There are 9 hidden switches. A switch that is on adds its own fixed numbers to the row, and there is some noise. The rows also spread widely along 12 directions, which tell nothing about the answers.
Some rows, each with its switches (1 for on, 0 for off) after it:
[ -2   7 -13  20  15  -2   5 -17 -27  -3  -6  -7  20  -6 -18 -12   8 -19
 -17  -9  -5   9  -9 -21  -6   1   5  21 -10  31   7 -26  -5]  0 1 0 0 1 1 1 1 1
[ 19   5  14  -1 -23 -35   4   5 -21  -1   4  -1   1  -6 -10 -25 -33   3
  -8   1 -12 -16   4   2   0   8  10  -2  -3 -17   2 -16 -16]  0 0 0 1 1 0 1 0 0
[  9  -1 -29 -11  34  31  -1  16 -15  10 -26 -10  17  -6   0  -3  35  -4
  -4  -4 -19  11   0 -11   5 -35 -26  40  12  50 -10 -25 -31]  0 1 1 0 1 0 1 0 1
[ -5   1  11 -21 -15 -10  34 -14 -37 -17  18   7   5 -26 -19 -20   1 -11
  -5 -16 -10  26 -22  29 -11  32  -1 -30  -3  -9  -5  27  -7]  0 1 1 0 1 0 1 0 1
[ 23  -6  -1  -5  22  19  -3  -1   4  10 -15 -10  19  19 -12   5  -5   1
  -7  -3  -1  -4  -2  14 -18 -29   1  -9  -2  17  -6  10  -9]  0 0 1 0 1 0 1 0 0
[ 12  15 -12  -8   1 -10  -1   5 -18  -3   8   3  -2  -2   1 -16   3   0
   7   2  -3   3   7  10  18   5  -6   0  11 -19 -11 -12 -25]  0 0 0 0 1 0 1 0 0
[ 14   1  -8   2  -2   2  -4  21   7  -2  -7  -5 -10  -9  -9   6   3  17
  -5  -6 -10   8   8  -1   1 -12 -27   0  28   3 -14   3  17]  0 0 1 0 0 0 1 0 1
[ 27  21 -11 -23 -15   1  12 -17 -37  -3  20  -1  14  14   3 -37   2 -19
  26  -8  24  -7  -6  34  24  10   2 -32 -17 -52 -26 -17 -65]  0 0 0 0 0 1 1 1 0
[ 30  14   4  -1 -20   6  -1   0  -6  -4  15  10  13  24 -13 -30  -6 -12
  34   8   9 -28  -7  15   5   6   2 -36 -15 -11 -23   8 -46]  1 0 1 1 0 1 1 1 0
[ 14  -1   4  12  15   5  -3   7  -3  14  -5  -4  11  10  -4   6  -7  -4
 -10  -4   5   5   4 -12  -1 -15  -5  12  -1  14   2 -20   5]  0 0 0 1 0 0 1 0 0
[ 21  11  -5   9  -8  21 -30   0  18  11  -8  24   1  37  -4  -1  16   8
  31  28  15 -30   6   0   6 -19 -10 -10  13  12 -18  -2 -18]  0 0 0 0 1 0 0 0 1
[  2  -6  -7  11  20  -1  -3   6 -28   2 -30  -3   7  -2  -5 -12  10 -12
 -14  -9  -4  23  -3 -13  -8 -12 -10  11  20  20  -8   7 -26]  0 0 0 0 1 0 1 1 1
[  4   7  -5  -8  -8 -14  12  -6 -16  -9   7   2   8  -2 -10 -25   1 -25
  11  -5   1   8  -7   5   3  25  -3  -8 -16  -7  -9  -3 -35]  0 0 1 0 0 0 1 0 1
[ 21  11   5   1  24 -14 -20  -4  -2 -18   4  11   0  21 -19 -17 -12 -22
   3   8 -24   6   0   2  -6  10  15   6  -4  19  -4  -6 -28]  0 1 0 1 1 0 0 1 1
[ 13 -13 -35  14  14   4  19   5 -15   1 -12 -16  17  -6  -4   7   4 -19
 -12  -8  11  22  -3 -17  -9  -8 -16  -8  20   1 -10   1  -3]  0 0 1 0 1 0 1 1 1
[ 14  13  -2   5 -13 -24  -9   3  24 -16  15 -20  -3  11 -16 -18 -17 -35
  25  -1  -9 -14   9 -18  13  38  -2   7 -31   0 -19 -33 -38]  0 0 1 0 1 0 1 0 0
[ 11  -6  -9  13  18  13   7   0 -11  -4 -15 -29  13   0 -13  -7   0 -19
  -5 -17   6  13  -8 -11 -11  -8  -8  -2   4  20 -16  -5 -18]  0 1 1 0 1 1 1 0 0
[ 11  20   1  10  34  -9 -40 -20  13 -27 -13   4 -20  34 -19 -22   7 -20
  13   5  -9  13   6  15 -13  14  13  -7  -3  10 -16  25 -31]  0 0 0 0 0 0 1 0 1
[  3  13  -8  23  12 -11 -13 -19 -13 -15   0   2  -1  15 -12 -16   8 -23
   6   3   5  15  -2  -1  -2  19   5 -12   7   2 -11   8 -12]  1 0 0 1 1 0 0 0 1
[  1   8 -24  19  -7 -30   1  -1 -11 -23   3  17  -3 -12 -15 -34  -3 -21
  17  18 -18  -5  -1 -16  -6  33   0  -7   8  10   2  13 -26]  1 1 1 0 0 0 1 0 1
[ 17   4   3  -7  12   0  -3  -3  -4  -3   4  -4  -1  13  -3  -4  -4  -5
   0  -6   1   6   0  18   0  -5   3  -9   1 -11  -9  -2 -13]  0 0 0 1 0 0 0 0 0
[  8  14 -21  21   4  -8  -3 -13 -10  -9   4   3   4   9 -13 -13   3 -14
   6   9   8  -3   1  -9   0  13   4  -5   2  -3  -7  -8 -10]  0 0 0 0 1 1 1 0 1
[ 26   1 -33  10  -8 -25   3 -19 -27 -14 -22 -29   9  -9 -19 -26 -17   7
 -23  -7 -14 -24   0   3 -16 -19  12  -1  11  -6   2 -24  -7]  0 1 1 0 1 1 0 1 1
[ 17  25  -5  24  31   2 -34  -9 -20  -2 -10 -10   7  25  -8 -29   9 -18
   9  -2   1   5   6 -10  15  -9   4  20   2  18 -10 -38 -33]  1 1 0 1 0 1 0 0 0
[ 34  -1   8  15  -7   8 -23   4  -6  15 -40 -27  19  26  -9 -23 -17   2
   5 -10   6 -39   3 -11  -5 -44   0   1  -8  16 -16 -20 -47]  1 0 0 0 0 1 1 1 0
[ -5   4   6   4   7 -19 -22 -11 -16  -5 -35  11   4   5 -21 -34   7   2
 -11   8 -31 -20  -7  -3 -21  -9  14  23  -8  47   9   8 -28]  0 0 1 0 1 0 0 1 1

New rows. What belongs after each?
[  9  -6 -19  35  27 -16   3  -4  -9   1  -3 -11  23  11 -14   2 -15 -44
 -12  -8  17  35   0 -35  -9  18  -1   3  -2   6   3 -18   3]  0 0 1 0 0 0 1 1 1
[  1  -4  11 -18   8  10  23  -7 -49   2 -19 -15  13 -16  -6 -22  10   6
 -25 -25  -7   8 -16  25 -12 -22   3   0  -5  11  -6   9 -26]  0 0 0 1 1 1 1 0 0
[ 12  11   7  -4  20   3  -6 -29 -16  -2  -6 -11  12  14 -20 -11   4   3
 -20 -11  -6   1  -5  30 -16 -11  14  -1 -18  13   1  -3   3]  0 0 1 1 1 0 1 0 0
[ -2   1 -29  31  27  -9   9 -23  -6  -8  -4 -32  17  -5 -14   5  -5 -17
 -26 -11  -1   6  -4 -19 -12   1  12   9  -4  11  12 -17  19]  1 0 0 0 1 1 0 0 0
[ 21  16  14 -11 -14  -7  -7  -1  -3 -22   9  -1  -5  15 -16 -30  -8 -14
  25  -1 -14 -14  -5  21   5  17   7 -23 -11  -9 -27   9 -51]  1 0 0 1 1 1 0 0 1
[  9  -1   4 -11  -6  -3  11  19  14 -14   9   4  -3 -11 -14   2  -8  -7
   7  -6 -27   1  -5   2  -3  11 -11 -11  -4  10 -10  24 -14]  1 0 0 0 0 0 1 1 1
[  8  19  -1  27  -7 -12 -21 -16  -4  -7  11   1   3  14 -18 -16   2 -10
  13   3   2  -3   2  -7   9  20  -1 -10   3   4  -9 -17   4]  1 1 1 0 1 0 0 1 0
[ 17  -4  -4  15  13  -3  -3   4 -19  13 -10  14  22  17 -11  -8  -9 -14
   1  10  13  11  -1 -11 -10  -4  -1 -10  13   7  -2   3 -12]  0 0 1 0 1 0 1 0 1
[-15   1  -9  -9  -8 -10  22 -16  -9 -10   1   5  16 -15 -18 -21  11 -25
   1   3 -19 -14 -17  -5 -13  25   7  12 -39  35   9   0 -29]  0 0 1 0 1 0 1 0 1
[-20  14  43 -13 -21   0   2 -23 -55   3  -9 -10  -6 -21  -9 -28  24  17
 -16 -37   0  24 -17  31  10   6  -9  -1   1   1 -12  -5  -1]  0 1 0 0 1 0 0 0 0
[  5  10 -17   4  32 -18  -3 -34 -23 -21  -8 -21   1   5 -16 -24   2 -18
 -16 -11  -5  22  -3  25 -19  12  18 -12  -4 -10  -3  15 -16]  0 0 1 0 1 0 1 0 0
[ 12  -2  12  -2  11 -12   4   7 -22   5  -2  -5  18   7  -8 -18 -17 -25
   0  -9   3  18  -4  -3  -2  11   1  -4  -8  -1  -6  -5 -34]  0 0 1 0 1 0 1 0 0
[  4   5  32  20 -13  15 -21   5 -12   9 -29 -14   7   5 -19 -17   9   6
   3 -21   2  -2  -7 -12   0 -16 -20   5   6  39 -19 -13  -3]  1 1 1 0 0 1 0 0 1
[ 20   1   1 -11  27  -5   3   4  -2 -15  -5 -19   7  -5 -24  -3 -14  -9
 -23 -15 -39  14  -1   7 -17  -8   3  19 -10  31   1 -13  -2]  0 1 1 1 1 0 1 0 1
[ -5  19  -3   7 -25 -14 -11 -35  -1 -21   1   0 -16  -3 -18 -23  14  -2
  10   0  -3 -19  -5  13  -2  22   5  -6 -12   4  -4  -7  -2]  0 1 0 0 0 0 0 0 1
[  4  11 -15  14 -25 -10  -1 -16 -26   1  -2  -7   9  -1  -4 -21  11 -14
   7  -4  11  -8  -1 -15  20   9  -9   9  -1  -1  -7 -47 -19]  0 1 0 0 1 0 0 1 1
[ 24   4 -44  32   9  12 -30 -26  10  -8 -41 -12  -8  23  -9 -22  22   8
   8  22   5 -46   9  -4 -23 -37   2   2  12  33  -9   0 -18]  0 1 1 1 0 0 1 0 0
[  6  -5   5   2  -5  -7   1   2   7 -13  -6  -8  -6   2 -12 -12  -4 -11
   5  -1 -10  -6  -6   1 -13  10   0  -9  -4  14 -13  13 -18]  0 0 1 1 1 0 0 0 0
[ 12  14  -4  16   1   2 -19  -4  -9   4   3   0   4  13  -7 -10   8  -4
  12   3  12   5   6  -7  15   4 -11   0  15   3 -13 -26  -2]  0 1 1 0 1 0 0 0 0
[ 12  13  12  13   3 -14  -8 -11 -30  -5  -1 -10   7  12 -10 -26  -5 -23
   1 -15   6  17  -1   1   8  14   2 -10  -5  -9 -17  -9 -29]  1 0 0 1 1 0 1 1 0
[ 34  -1  22  -6 -37 -27  16  22  -6 -15  18  -2   5   2 -18 -34 -48 -31
  26  -3  -6 -12  -5  -6   1  32   2 -25 -18 -15 -19 -15 -49]  0 1 1 1 0 1 1 0 1
[  9  -7  -9  -8  31  24  -1  11  -5  -7 -29 -12   1   5  -6  -7  27 -13
  -1 -10 -14  19  -6   4 -13 -19 -18   9   9  38 -25  19 -38]  0 0 1 1 1 0 1 0 1
[  1  -2  12  22 -13  16  21   4 -14   2  22  21  17  -4 -15   8   2 -16
  11   3  17  15 -20 -17  -2  20 -10 -28  13  14  -8  11  18]  1 1 0 1 1 1 0 0 1
[ 10  -2  -9   4  -8   1   7  -4  -4   5  -4  -2   7   1  -5  -2  -3   2
   0   4   6 -16  -2   1  -5  -8   0 -10   1   0  -3   1  -8]  0 0 0 0 1 0 1 0 0
[ 15  17 -21  35   5 -22 -24 -25  -3  -8   0 -14  -3  15 -14 -15  -5  -7
  -4   3   7  -8  12 -11   1   6   6  10   3   1   3 -42  16]  0 1 1 1 0 0 0 0 0
[ 35  12   6   1  37  -4  -5  -2 -15   6  13 -13  25  20 -20   3 -29   0
 -26 -11  -8  14   7  14  -6 -16  15   4  -6  -5   4 -31  17]  0 0 1 1 1 1 1 0 0
[ -1  -3  18   5  -3 -32   5  23   0  -7   0 -15  11 -12 -18 -14 -27 -35
  -1 -15 -28  16  -3 -32   3  32  -6  19 -16  22  -2 -19 -23]  1 0 1 0 1 0 0 0 1
[  6  16 -13  26   9 -17 -11 -10 -14 -10  -4   3  11   9 -18 -30  -1 -22
   8   5  -1   0  -1 -14  -4  18   6  -2  -5  12  -2  -3 -21]  1 0 1 0 0 1 1 0 1
[ -2  18 -18  -2  12  -3 -11 -16 -13 -11  -3  10   6  10  -8 -28  26 -16
  18   7  -5   0  -5  11   4  11   1  -2  -6  10  -6   7 -35]  1 0 1 0 0 0 0 0 1
[ 33  10  17  -2  54   8 -29   2 -16 -18 -15 -13  -6  29 -17 -12  -9 -10
  -9 -17 -13  43   2  26 -11 -17   6  -9  26   4 -26  12 -25]  0 1 0 1 1 1 0 0 1
[ 21   9  21 -10 -35  -2   1  14 -20  -7   4  14  -9   1  -7 -29  -8   4
  23   0   0 -12  -7  15  11   4  -9 -23  13 -15 -25   0 -34]  0 1 0 1 0 1 0 0 1
[  7  21 -15  16 -20 -15 -10 -29 -21 -13  -3 -40  -6   2  -7 -29  16 -11
   3 -29  13  -1   5   8  21  13 -10  -5  -8 -22 -25 -38 -13]  1 0 1 1 0 0 0 1 0
[ 27  -1  18  19 -32 -18  -1  11 -13  16   5   8  29  16 -17 -19 -34 -30
  20   6  14 -13  -2 -32   7  20  -3  -7 -15   6  -6 -40 -28]  0 1 1 0 1 0 1 1 1
[  2 -16 -10  23 -17  -8  17  -1 -12  -7 -10 -13   4   0   4 -18  -5 -39
  20  -3  28   2 -11 -21  -4  18  -6 -28   3  -9 -18  13 -41]  1 0 0 1 0 0 0 0 0
[ -3   3  -5  11  31  10 -16 -14  19  -5 -10   7   3  19 -14   6  14 -17
   1   6  -4   6  -4  -4 -15   0   5   8 -11  34   2  11  -2]  0 0 0 0 0 0 0 0 1
[ 15 -12 -26   8  22 -16  15   8   9 -22   4 -27  -8  -7  -5   8 -20 -28
  -5  -8  -4  26   5  -8 -11  15  -2 -15  14 -19 -13  16 -13]  0 0 0 0 1 0 1 0 0
[ 28  13   1  16   6  -2 -16 -20  -5 -18 -14 -42  -5  16 -20 -15  -8  -1
 -11 -25  -3  -6   4  15  -9 -12   7 -17  -3  -5 -25  -4 -11]  1 0 0 1 1 1 1 1 0
[ 12  14 -11  24  20 -19 -14  -5 -27  -3  -3  14   7   7  -7 -28  -6 -12
   0  13  -7   2   5 -13   0   4   9  10  10  12  10 -13 -19]  1 1 0 1 0 0 1 0 0
[ 15 -20  29 -13  14   6   8  19   9  -3  -8 -11  16  11 -20   5 -23 -31
  -2 -20 -12  24 -14  -2 -19   5  -3 -13 -13  20 -16  19 -27]  0 0 1 0 1 0 0 1 1
[-10  13  -9  27   3 -19  -2 -11  -5  -9   9 -19  -2  -9 -13  -6   7 -25
  -7 -20   5  27   3 -23  11  35 -12  13  -9   3  -7 -26  13]  0 0 1 0 0 0 1 1 0
[ 19  -5  -7   5  16  14   5  -5  -8  10  -3   4  25  12 -12   0  -6 -10
   1   7   6  -3  -7   1 -15 -12   3 -11  -1  18   2   2  -9]  0 1 1 0 1 0 1 0 0
[ 11 -18  17  -9  -8  15  25  22  -2  -1   2  -7   3  -8  -8   6  -7  -8
   2 -14   1  16 -13   7 -11   3 -18 -27   6   6 -23  29 -10]  0 0 1 1 1 0 1 0 0
[  3  15 -35   8  37   0 -11   1  -1 -25  -2  -8  -3   3  -8 -23  22 -35
  14   1 -15  20   1 -15   7  16  -7  21   5  24 -15 -14 -40]  0 1 1 0 0 1 0 0 1
[-15  -7  -6  11 -16  15  21   1  24   2  23  24   9  -7  -8  15  12 -21
  23  23   3 -20 -16 -27  -4  24  -8  -2 -15  37   6   4   4]  0 1 0 0 1 0 0 0 0
[ -3  10   1  19 -31   1  17 -36  -5 -12  12 -21  10  -1 -22  -8  10 -26
  -2 -19  16 -13 -15  -8  -2  26   3  -8 -41   9 -12 -26   4]  0 0 0 1 1 1 1 1 1
[ -4  -4   7   2  15 -21  12  12 -31  -7   0  21  14 -13 -10 -21 -12 -27
   2   5 -21  24 -13 -13  -6  24   5   0  10  19   9  17 -31]  1 1 0 0 1 0 0 0 1
[  5  13  12  -7   7 -20 -10  15   9 -11  17  -3  -8   2  -9  -7  -9 -17
   6  -7 -25  11   6  -7  17  25  -2  18  -9   2 -10 -21 -23]  0 0 0 0 1 0 0 1 0
[-16  -3  18  42 -25 -15  -1 -19  -5  -4  -6  -8   2   0 -19 -11  -2 -18
   5  -8  22   5 -12 -21 -12  34  -2 -27  -1  10  -7  17  16]  1 0 1 0 1 0 0 0 0
[ 21   4  -1   7  -1 -16 -16  -7  28 -20  -3  -6  -9  14 -29  -2 -15   0
  -6   6 -28 -21   3   4 -21   2  10  -2  -8  21  -5   4   9]  0 0 1 1 1 0 0 1 1
[  0  23  -1  31   9  18 -34 -13  -5  -7 -14  -7 -16  20 -11 -15  39   6
   8  -4  15   7   4  -2   8  -4 -15   1  22  19 -31  -3   3]  0 0 1 1 1 1 0 0 0
[ 12  14   1  22 -15 -20 -13 -23   1 -29  -9  -4 -13   4 -31 -25  -7   4
  -5   3 -21 -27  -5   9 -23   6  17 -20  -5  14  -9  24  -3]  1 0 0 1 1 1 1 1 1
[-16  -1  13  -3   2  -7  12  14 -44  18 -13  -8  20 -23   3 -19   8 -18
 -11 -18  -9  18  -8 -29  20   3 -13  46  -7  31   7 -47 -31]  0 1 0 0 1 0 0 0 0
[ 23  16  24   5 -34   0 -21  -8  -3  -9  -1 -37 -10  23  -9 -22   1 -11
  29 -31  22   4   1  20  23  15 -19 -40   0 -33 -53 -10 -32]  1 0 1 0 1 0 0 1 0
[ 27  -2  48 -22  -8   0  -7  37 -20   8 -14   2   6  11  -4 -28 -24  -4
  16 -10 -17   1  -3  11   6 -10  -7  -9   0   7 -25  11 -67]  1 0 0 1 1 0 1 0 0
[-12   7  23  45  -7  -4 -18 -20  19 -20 -11  -8 -20   4 -35  -5   7   4
 -10  -6  -3  -7  -6 -12 -29  18   4  -9  -5  41 -12  26  38]  0 0 1 1 1 1 1 0 0
[ -2  24 -23  26   4 -37 -29 -34 -43 -10 -29   1 -15  -7 -14 -41  14  33
 -30   0 -11  -8  10  15 -10 -12  10   9  29  -6  10   2  16]  0 0 1 0 0 0 1 1 0
[ 18  24 -31  16   8 -15 -18 -24 -35   1   3   5  14  12  -7 -29   9  -5
   1  10   6  -6   9   1  13   0   5   7   9  -8   0 -38 -15]  0 1 1 0 1 0 1 1 0
[ 21   6   7  15  -9 -15 -10  -6 -22 -21 -22 -32 -11   1 -19 -34 -13 -13
   2 -26   6  16   0   5  -7   9  -7 -21  14 -13 -31   0 -28]  0 1 1 0 0 1 1 0 1
[  6  -1   7   5 -15 -27   9 -11  -2 -15  -2 -12  -5 -21 -25 -12 -26   9
 -20  -9 -22 -13  -4   7 -24   9   9  -7  -7   8  10   6  22]  0 1 1 0 0 0 1 0 0
[ 12   7   3   2  27   5  -7 -10 -18   5  -2  14  20  20 -13  -3   2 -14
  -7   0   3  19  -5   7  -7  -4   6  -3  -2  11   1   3 -11]  0 0 0 0 1 0 1 1 1
[  7  -3  15  19 -40  -7   3  -4  -9   4  -9   2  14   2 -20 -16  -7  -7
  11  -2   8 -20 -11 -12  -8  10  -9 -25  -7  12 -12   8  -9]  1 0 1 0 1 0 1 1 1
[ 12  11  -9   5   9   0   0   3  -9   0  16   0  11   5  -6 -10   1 -22
  13  -2   5  15   2  -8  15  17 -11   4  -3   0  -7 -27 -16]  0 1 1 0 0 0 1 0 0
[ 23   9   0   1  21   8 -10  16 -14   3  -1  -4  15  18  -5  -8  -4 -14
  12  -4   2  17   2  -3  14  -7 -10  -5  15  -3 -21 -10 -33]  1 0 0 0 1 1 0 0 1
[ 17   9  -7   5   5 -16   6   0 -16  -6  19   8   9   1 -11  -7 -16 -18
   3   4  -1  18   2  -5   6  20   0  -7   8 -13  -1 -16  -5]  0 1 0 0 1 0 1 0 1
[ 21   4 -36  24  44 -18  -5   4 -17   8   6  10  28  15  -6  -2 -16 -21
 -12  17   0  17  10 -23  -3  -1   8  12  16   1  16 -20  -3]  0 0 1 0 1 0 1 1 0
[  7   0  34  23   9  18 -10   1  16   7  -4   1  16  23 -27   5  -6 -11
  -2  -2   2  -6  -9 -17 -19  -2   3   2 -22  49  -7   2  10]  0 0 1 1 1 1 1 0 0
